There are 3 ways to turn a row about zero (a turn may also mirror it). The second row of each pair is the first, turned, with some noise. The first 21 pairs use one turn. New pairs use 2 turns, one after the other, and a turn may come again.
Known pairs, each followed by its turns in order:
[ 32  50  -7   2  29 -31]
[ 63  13  15 -23  20  -2]
Runed

[-41 -24  -7  46 -35 -43]
[ 43 -25 -23 -60 -16 -14]
kabo

[  2   9 -28  14 -45 -44]
[ 31  -6   9   5 -62 -19]
Runed

[-43 -31 -35  24 -11   6]
[  2  -2 -60 -32 -17  -5]
kabo

[ 38  -8 -13  14  26 -19]
[ 31  16 -24 -10 -12 -28]
Boter

[ -5 -33 -19 -14  -9 -42]
[ 17  23   2 -25 -18 -40]
kabo

[ 21 -25  14 -33 -46  33]
[-14  36  -2  -7  63  -8]
kabo

[ -6 -20  27  16  54  14]
[-23 -17 -13 -31  -8 -53]
Boter

[ 15   8 -29 -21 -49  23]
[24 22 36 -4 10 45]
Boter

[-43  50  53  24   4  46]
[-43 -46  30  11  65 -28]
Boter

[-34  48 -11  13 -43   9]
[ 11   4  -9 -35   0  66]
kabo

[-34 -13  35   2  33 -19]
[-43 -22 -27   6 -15 -25]
Boter

[ -3  47  22 -45 -45  40]
[ 17 -45 -27  39   5  62]
Runed

[ 12  26 -41   4 -35  46]
[ 21   0 -67  16 -18  17]
Runed

[ -5 -24  -8   2  37 -12]
[-20  10  12 -29  15 -23]
Runed

[ 48 -45 -40  -8   8  53]
[-22   1 -67  14  32 -51]
Runed

[ 49   2  38 -19  -6  49]
[-29  -2  22  35  62   2]
kabo

[-19 -18 -44 -43  50   9]
[-17  42 -31  42 -43 -17]
kabo

[ -7  33  37 -44 -39  44]
[-41  18  30  -4  59  35]
Boter

[-52  20 -25  18   1  35]
[-18  18 -33 -30 -26  42]
Runed

[ 21  33 -31  22 -33 -40]
[ 55   2 -14  43  11  17]
Boter

New pairs. What belongs after each?
[ -8  19  26 -42 -47  17]
[-27  21 -18 -21  31  48]
Boter Runed

[-37  45  42   2  20 -52]
[ 33  12 -22 -66  42  20]
kabo Boter

[-44 -22 -18 -52 -25  43]
[ 52  17 -49 -49  -1  17]
kabo Runed

[  8  52 -54  38 -32  43]
[-76  27  13 -48 -14  31]
Runed kabo

[ 38 -24   3 -26 -25 -12]
[ 19  -5  44 -22  18  20]
kabo Runed

[ 16 -48  33  -9  40  11]
[-17  16  41 -52  15  20]
Runed Runed

[-27   9  15  15 -43  45]
[ 11 -11 -30  51  27 -25]
Boter kabo

[-51  28  25   9 -52 -47]
[-52  33  44  33  42 -11]
kabo kabo

[-19 -37  -5  31  -2 -53]
[-30  15 -23 -54  13 -22]
Boter kabo

[ -2  51 -19  42 -20  37]
[ -8  31  39  10  53 -27]
Boter Runed

[ 12  43 -32  47  29 -15]
[ 33  32  33   6  -1 -52]
Boter Runed

[ -1  45   6 -43  10 -35]
[ 24  50  -5 -29 -25  28]
Boter Runed

[  5 -12   4 -51  -9   1]
[  4  -7 -27   3  -1 -46]
Runed kabo

[  0  42 -49  22 -45 -43]
[ -7 -74 -13  36  15  39]
kabo Runed

[-54  40 -27  -7 -14   6]
[-47  26 -10  -4  26  38]
kabo kabo

[ 42  38  24 -48  45  42]
[-13  26 -23 -48  71 -31]
Runed Runed

[-50  -4 -44  28 -35  43]
[ 17 -27  -7  15  73 -36]
Boter kabo

[ 29  34 -45 -51  45  21]
[-46  42   4  35 -33 -48]
Runed kabo

[ 14  33  22  36 -26  42]
[-10   0 -52  48  10 -17]
kabo kabo

[ 50  27  44 -12  47  -9]
[  7  16  23   7 -81  13]
Boter kabo

[  7 -51  27 -12  -3  38]
[ 19  61 -13  27  15   9]
Boter kabo

[ 50   8  33 -31  54  30]
[  1 -80 -26  -1   8 -36]
kabo Boter

[ 33 -34  28 -25   7  -5]
[-18  27  43 -23   7 -15]
Runed Runed

[-44 -40 -45  15 -22 -21]
[-29   0 -22  69 -24 -12]
Boter Runed

[-20  30  12 -46  34 -33]
[37 36 -1 54 -4 11]
kabo Runed

[-14  42  50  37  50   6]
[ 20  11 -16  -1  61  63]
Runed Runed

[ 26 -34  51  50   1 -46]
[-18 -21  61  12  21 -65]
kabo Runed

[20 -5 36 -1 40 51]
[ 15 -58  -7 -10 -27 -41]
kabo Boter

[ 29 -33  48 -48  11  17]
[ 14  56 -12  24 -26  47]
Boter kabo

[  0  -7 -13 -46  18 -20]
[ 20   0  -8   5 -33  36]
Boter Runed

[ -3 -17  40  17  -4 -26]
[ -4  -3  27   8   6 -46]
kabo kabo

[ 43 -30 -25 -42   4  -2]
[ 10   0   2  -6 -42 -59]
Runed kabo

[  8  15 -24  33 -52 -37]
[ 39   0   1  58 -33 -14]
Runed Runed

